The rows of each matrix lie in a flat space through zero, up to rounding. After each matrix: how many dimensions does the smallest such space have?
(in the rows, 128 means zero)

[[120  66  80 105 112 148 148 161 141 119 139 129 121 159 115]
 [ 66 145 116 127  95 130 130 118 134  98 135 112 111 143 143]
 [ 80 116 102 109 111  83 130 116 152 104  96 132 138 150 126]
 [105 127 109  33 139  74 128 138 116 142 121  83 132 111 167]
 [112  95 111 139  61 141 122 193 118 114  99 165  95 140 104]
 [148 130  83  74 141 108 137 154 132 157 126 138 139 113 153]
 [148 130 130 128 122 137 137 141 124 139 150 129 114 127 120]
 [161 118 116 138 193 154 141 103 130 140 164 117 182 150 133]
 [141 134 152 116 118 132 124 130 143 119 139 106 111 101 131]
 [119  98 104 142 114 157 139 140 119 131 136 141 105 149 115]
 [139 135  96 121  99 126 150 164 139 136 155 153 118 148 116]
 [129 112 132  83 165 138 129 117 106 141 153  73 130 115 156]
 [121 111 138 132  95 139 114 182 111 105 118 130 142 143 117]
 [159 143 150 111 140 113 127 150 101 149 148 115 143 127 126]
 [115 143 126 167 104 153 120 133 131 115 116 156 117 126 127]]
 : 9

[[ 98 173 100 158 123  79 104 106 124 162 159 158 183  84 156]
 [173  76 149  98 152 193 155 145 154  96 107 124  42 164 107]
 [100 149 129 137 103  94 117 129  97 135 124 102 184 127 126]
 [158  98 137 112 147 169 144 135 151 111 120 136  70 144 120]
 [123 152 103 147 142 111 115 108 148 152 159 174 134  89 154]
 [ 79 193  94 169 111  51  94 101 110 174 165 154 221  72 162]
 [104 155 117 144 115  94 114 120 113 145 139 129 174 110 138]
 [106 145 129 135 108 101 120 129 103 133 125 107 172 128 127]
 [124 154  97 151 148 110 113 103 156 157 166 188 130  81 160]
 [162  96 135 111 152 174 145 133 157 112 123 143  62 141 121]
 [159 107 124 120 159 165 139 125 166 123 136 164  65 124 133]
 [158 124 102 136 174 154 129 107 188 143 164 207  64  91 156]
 [183  42 184  70 134 221 174 172 130  62  65  64  28 216  72]
 [ 84 164 127 144  89  72 110 128  81 141 124  91 216 124 128]
 [156 107 126 120 154 162 138 127 160 121 133 156  72 128 130]]
 : 2

[[114 148 133 155 166 148 137 136 123  95 163 142 146 155 140]
 [148 169 116 161 149 144  93 118 129 120 131 150 155 137 135]
 [133 116 117 116 129 113 142 118 135 107 114 129 132  96 133]
 [155 161 116 144 137 134 106 153 124 135 137 154 148 120 128]
 [166 149 129 137 159 129  88 136 142 128 148 162 145 104 143]
 [148 144 113 134 129 107 144 123 110 135 119 127 177 135 153]
 [137  93 142 106  88 144 164 147 105 183 118 101 137 129 154]
 [136 118 118 153 136 123 147 152 156 154 107 129 127 102 108]
 [123 129 135 124 142 110 105 156 157 136 143 143  83 116 101]
 [ 95 120 107 135 128 135 183 154 136  93 116 122 106 111 118]
 [163 131 114 137 148 119 118 107 143 116 113 144 161  87 144]
 [142 150 129 154 162 127 101 129 143 122 144 151 141 129 122]
 [146 155 132 148 145 177 137 127  83 106 161 141 198 156 177]
 [155 137  96 120 104 135 129 102 116 111  87 129 156  90 149]
 [140 135 133 128 143 153 154 108 101 118 144 122 177 149 218]]
 : 9

[[138 125 148 122 124 136 112 112 144 117 116 116 124 117 113]
 [125 177 132 108 100 145 114 124 160 117 183  76 140 167 152]
 [148 132 170 111 111 146  99 101 165 118 121 106 117 115 102]
 [122 108 111 149 155 116 142 135  96 116 103 134 138 111 133]
 [124 100 111 155 161 111 148 138  87 120  96 142 137 101 130]
 [136 145 146 116 111 136 120 122 148 133 148 115 124 134 125]
 [112 114  99 142 148 120 135 135 105 112 108 133 140 132 140]
 [112 124 101 135 138 122 135 137 113 122 123 135 137 141 143]
 [144 160 165  96  87 148 105 113 179 142 166 109 113 144 116]
 [117 117 118 116 120 133 112 122 142 129 108 153 118 145 118]
 [116 183 121 103  96 148 108 123 166 108 186  70 144 184 160]
 [116  76 106 134 142 115 133 135 109 153  70 212 105 118 101]
 [124 140 117 138 137 124 140 137 113 118 144 105 143 131 148]
 [117 167 115 111 101 134 132 141 144 145 184 118 131 173 154]
 [113 152 102 133 130 125 140 143 116 118 160 101 148 154 163]]
 : 4

[[148 136 164 134 136 132  97 140 113 130 133 140 149 136 126]
 [136 208 120 154 117 107 121 138 131 149 146 162 103 100 142]
 [164 120 135 125 106 142 136 109 155 127 141  61 133 149 126]
 [134 154 125 131 106 111 123 120 145 131 131 157 122 131 108]
 [136 117 106 106 125 166 159 119  95  98 146 138 103 161 152]
 [132 107 142 111 166 166 144 159  87  81 141 130 137 148 131]
 [ 97 121 136 123 159 144 170  99 132 133 117 118 139 116 115]
 [140 138 109 120 119 159  99 166  97 164 157 148  90 121 177]
 [113 131 155 145  95  87 132  97 230 135 109 128 158 126  73]
 [130 149 127 131  98  81 133 164 135  77 154 155 116 125 132]
 [133 146 141 131 146 141 117 157 109 154 148 114 124 101 147]
 [140 162  61 157 138 130 118 148 128 155 114  79  88  98 166]
 [149 103 133 122 103 137 139  90 158 116 124  88 140 164 118]
 [136 100 149 131 161 148 116 121 126 125 101  98 164 140 104]
 [126 142 126 108 152 131 115 177  73 132 147 166 118 104 112]]
 : 10

[[124 129 104 131 100 136 152 137 162 145 168 132 141 141 137]
 [129 107 161 120 119 134 136 107 137 130 133 139 117 149 131]
 [104 161  71 150 144 122 149 129 121 120 137  85 136 134 136]
 [131 120 150 141 134 113 112 121 156 117 127 132 124 141 136]
 [100 119 144 134  95 155  95 141 139 122 147 140 113 154 152]
 [136 134 122 113 155  76  95 127 121 111 103 107 150 122 130]
 [152 136 149 112  95  95  43 139 109 147  93 122 125 127 137]
 [137 107 129 121 141 127 139 103 153 112 139 122 115 149 129]
 [162 137 121 156 139 121 109 153 102 150  99 152 116 110 107]
 [145 130 120 117 122 111 147 112 150 143 147 111 145 140 129]
 [168 133 137 127 147 103  93 139  99 147 106 132 142 128 108]
 [132 139  85 132 140 107 122 122 152 111 132  93 128 133 135]
 [141 117 136 124 113 150 125 115 116 145 142 128 125 130 158]
 [141 149 134 141 154 122 127 149 110 140 128 133 130 120 106]
 [137 131 136 136 152 130 137 129 107 129 108 135 158 106 111]]
 : 12

[[ 85 111 147 146 131  96 100 174 138 141 106 160  93  97  88]
 [111 115 134 114 170  84 128 113 105  80 121  81  96 103 168]
 [147 134  19  97 120 180 146  76 168 124  68  86 125  78 121]
 [146 114  97  90 145 146 136  88 111 126 135 104 111 149 174]
 [131 170 120 145 124 133 189 162 176 119 156 117 124 168 143]
 [ 96  84 180 146 133  57 126 145 104 100 131 169  87 156 125]
 [100 128 146 136 189 126 110 167 135 106 163 190  86 153 134]
 [174 113  76  88 162 145 167 207 119  81  98  89 137 122  77]
 [138 105 168 111 176 104 135 119  53 100 150  53  95 111 155]
 [141  80 124 126 119 100 106  81 100  47 132 153 129 101 134]
 [106 121  68 135 156 131 163  98 150 132  20 157 121 140  73]
 [160  81  86 104 117 169 190  89  53 153 157 118 148 171 140]
 [ 93  96 125 111 124  87  86 137  95 129 121 148 168 101 153]
 [ 97 103  78 149 168 156 153 122 111 101 140 171 101  93 100]
 [ 88 168 121 174 143 125 134  77 155 134  73 140 153 100 108]]
 : 11

[[125 106 121  91 102  82 172 161 154 161 151  74 139 157 136]
 [106 143 134 136 134 138 110 114 122 123 153 153 128  98 123]
 [121 134 149 174 123 127 128  81 126 132 143 126 146 172 110]
 [ 91 136 174 208 139 164 160 161 134 127 130 140 145 146 114]
 [102 134 123 139 173 177 124 111  76 146  90 153 101  98 119]
 [ 82 138 127 164 177 222 146 139  93 173 137 135  84  72 128]
 [172 110 128 160 124 146 120 125 122  74  93 143  99  95 142]
 [161 114  81 161 111 139 125 165 147 115 115 131 138  92 130]
 [154 122 126 134  76  93 122 147 128  94 121 133 136 107 113]
 [161 123 132 127 146 173  74 115  94  88 102 161  93  74 144]
 [151 153 143 130  90 137  93 115 121 102 144 157 106 113 131]
 [ 74 153 126 140 153 135 143 131 133 161 157 180 128 147 166]
 [139 128 146 145 101  84  99 138 136  93 106 128 200 157  78]
 [157  98 172 146  98  72  95  92 107  74 113 147 157 169 135]
 [136 123 110 114 119 128 142 130 113 144 131 166  78 135 199]]
 : 11

[[192 141 149 103 115 104 108 115 126 123 134 104  62  97  89]
 [141  96 115 135 109  99 129 138 133 134 135  84 121  94 109]
 [149 115 174 135 111 121 140 128 121 128 121 116  99 121 103]
 [103 135 135 163 169 145 174 161 135 150 163 140 134  56 150]
 [115 109 111 169 139 137 139 140 134 148 147 122 142  93 126]
 [104  99 121 145 137 143 143 119 117 147 141 130 146 128 126]
 [108 129 140 174 139 143 129 111 127 137 139 141 119 153 138]
 [115 138 128 161 140 119 111 107 132 138 134 127 123 163 136]
 [126 133 121 135 134 117 127 132 135 130 135 119 125 118 135]
 [123 134 128 150 148 147 137 138 130 142 139 144 140 104 127]
 [134 135 121 163 147 141 139 134 135 139 165 128  94  71 133]
 [104  84 116 140 122 130 141 127 119 144 128 115 163 133 120]
 [ 62 121  99 134 142 146 119 123 125 140  94 163 237 220 154]
 [ 97  94 121  56  93 128 153 163 118 104  71 133 220 165 139]
 [ 89 109 103 150 126 126 138 136 135 127 133 120 154 139 157]]
 : 8

[[109  66 117 138 159 105 108 140 112  90 108 139 157 127 148]
 [ 66  78 129 118 160 111  69 138 122  65  82 144 102  92 175]
 [117 129 138 124 143 163 119 126 122 145 105 104  79 115 136]
 [138 118 124 134 127 113 137 131 124 122 136 135 156 139 122]
 [159 160 143 127 103 128 165 124 124 144 149 124 138 144 103]
 [105 111 163 113 128 106 122 137 103  68  98 138 112 112 145]
 [108  69 119 137 165 122 107 138 111 103 101 128 138 123 149]
 [140 138 126 131 124 137 138 125 130 146 136 121 128 134 119]
 [112 122 122 124 124 103 111 130 136  99 129 149 143 121 138]
 [ 90  65 145 122 144  68 103 146  99  27  94 163 158 114 160]
 [108  82 105 136 149  98 101 136 129  94 121 150 165 126 147]
 [139 144 104 135 124 138 128 121 149 163 150 126 139 136 118]
 [157 102  79 156 138 112 138 128 143 158 165 139 207 160 112]
 [127  92 115 139 144 112 123 134 121 114 126 136 160 136 133]
 [148 175 136 122 103 145 149 119 138 160 147 118 112 133 109]]
 : 4

[[183 123 133  98  72 164 176  84 117 111 108 139 152 197 132]
 [123 137 114  78 120 115 177 103  53 132 101 135  89 179 134]
 [133 114 129 124 218 127 128 107 149 121 126 130 134 170 134]
 [ 98  78 124 165 103 129  88 175 178 131 118 128 156 122 161]
 [ 72 120 218 103 218 128 141  76 147 159 146  95  80  86 158]
 [164 115 127 129 128 114 119 122 167 119 137 126 124 119 129]
 [176 177 128  88 141 119 180  88  87 115 125 148 125 174 123]
 [ 84 103 107 175  76 122  88 177 129 148 112 137 134  73 131]
 [117  53 149 178 147 167  87 129 216 131 120 130 181 131 157]
 [111 132 121 131 159 119 115 148 131 125 138 127 130 133 135]
 [108 101 126 118 146 137 125 112 120 138 118  86  85 120  93]
 [139 135 130 128  95 126 148 137 130 127  86 105 136 157 113]
 [152  89 134 156  80 124 125 134 181 130  85 136 159 140 151]
 [197 179 170 122  86 119 174  73 131 133 120 157 140  98 129]
 [132 134 134 161 158 129 123 131 157 135  93 113 151 129 101]]
 : 9

[[181 104 167 127 111 116 172 121 186  69 169 143 131 171 142]
 [104 159 142 148  69 146 147 139 102 168 109 113 159 125 167]
 [167 142 190 117 105 117 204 147 181  95 152 154 159 148 152]
 [127 148 117 103 153 111 133 135 119 138 129 135 138 100 110]
 [111  69 105 153 156 148  48 111 119 122 105 135  76 130 115]
 [116 146 117 111 148 119 122 137 111 149 118 136 137  96 116]
 [172 147 204 133  48 122 215 145 173 108 156 155 183 151 192]
 [121 139 147 135 111 137 145 139 130 136 118 129 138 132 142]
 [186 102 181 119 119 111 173 130 193  69 165 168 136 154 145]
 [ 69 168  95 138 122 149 108 136  69 189  89  89 133 108 123]
 [169 109 152 129 105 118 156 118 165  89 162 138 134 156 145]
 [143 113 154 135 135 136 155 129 168  89 138 125 111 171 124]
 [131 159 159 138  76 137 183 138 136 133 134 111 159 152 160]
 [171 125 148 100 130  96 151 132 154 108 156 171 152 105 135]
 [142 167 152 110 115 116 192 142 145 123 145 124 160 135 133]]
 : 5

[[ 87 127 130 132  83 144 145 122 181  83 118  75 119 133 155]
 [127 149 137 113 127 124 109 123 114 138 123 129 128 144 123]
 [130 137 165 123 113 114 138 111 113 172 122 111 137 139 152]
 [132 113 123 139 131 129 140 132 134 125 130 127 128 119 131]
 [ 83 127 113 131  82 151 133 130 189  58 113  70 113 142 142]
 [144 124 114 129 151 130 120 138 101 139 139 170 136 115 107]
 [145 109 138 140 133 120 147 127 114 158 129 129 137 122 136]
 [122 123 111 132 130 138 127 136 139 104 132 136 125 119 120]
 [181 114 113 134 189 101 114 139 115 141 126 139 110 134 103]
 [ 83 138 172 125  58 139 158 104 141 148 120  85 148 134 178]
 [118 123 122 130 113 139 129 132 126 120 125 126 135 133 125]
 [ 75 129 111 127  70 170 129 136 139  85 126 126 146 130 126]
 [119 128 137 128 113 136 137 125 110 148 135 146 146 119 134]
 [133 144 139 119 142 115 122 119 134 134 133 130 119 122 135]
 [155 123 152 131 142 107 136 120 103 178 125 126 134 135 136]]
 : 5
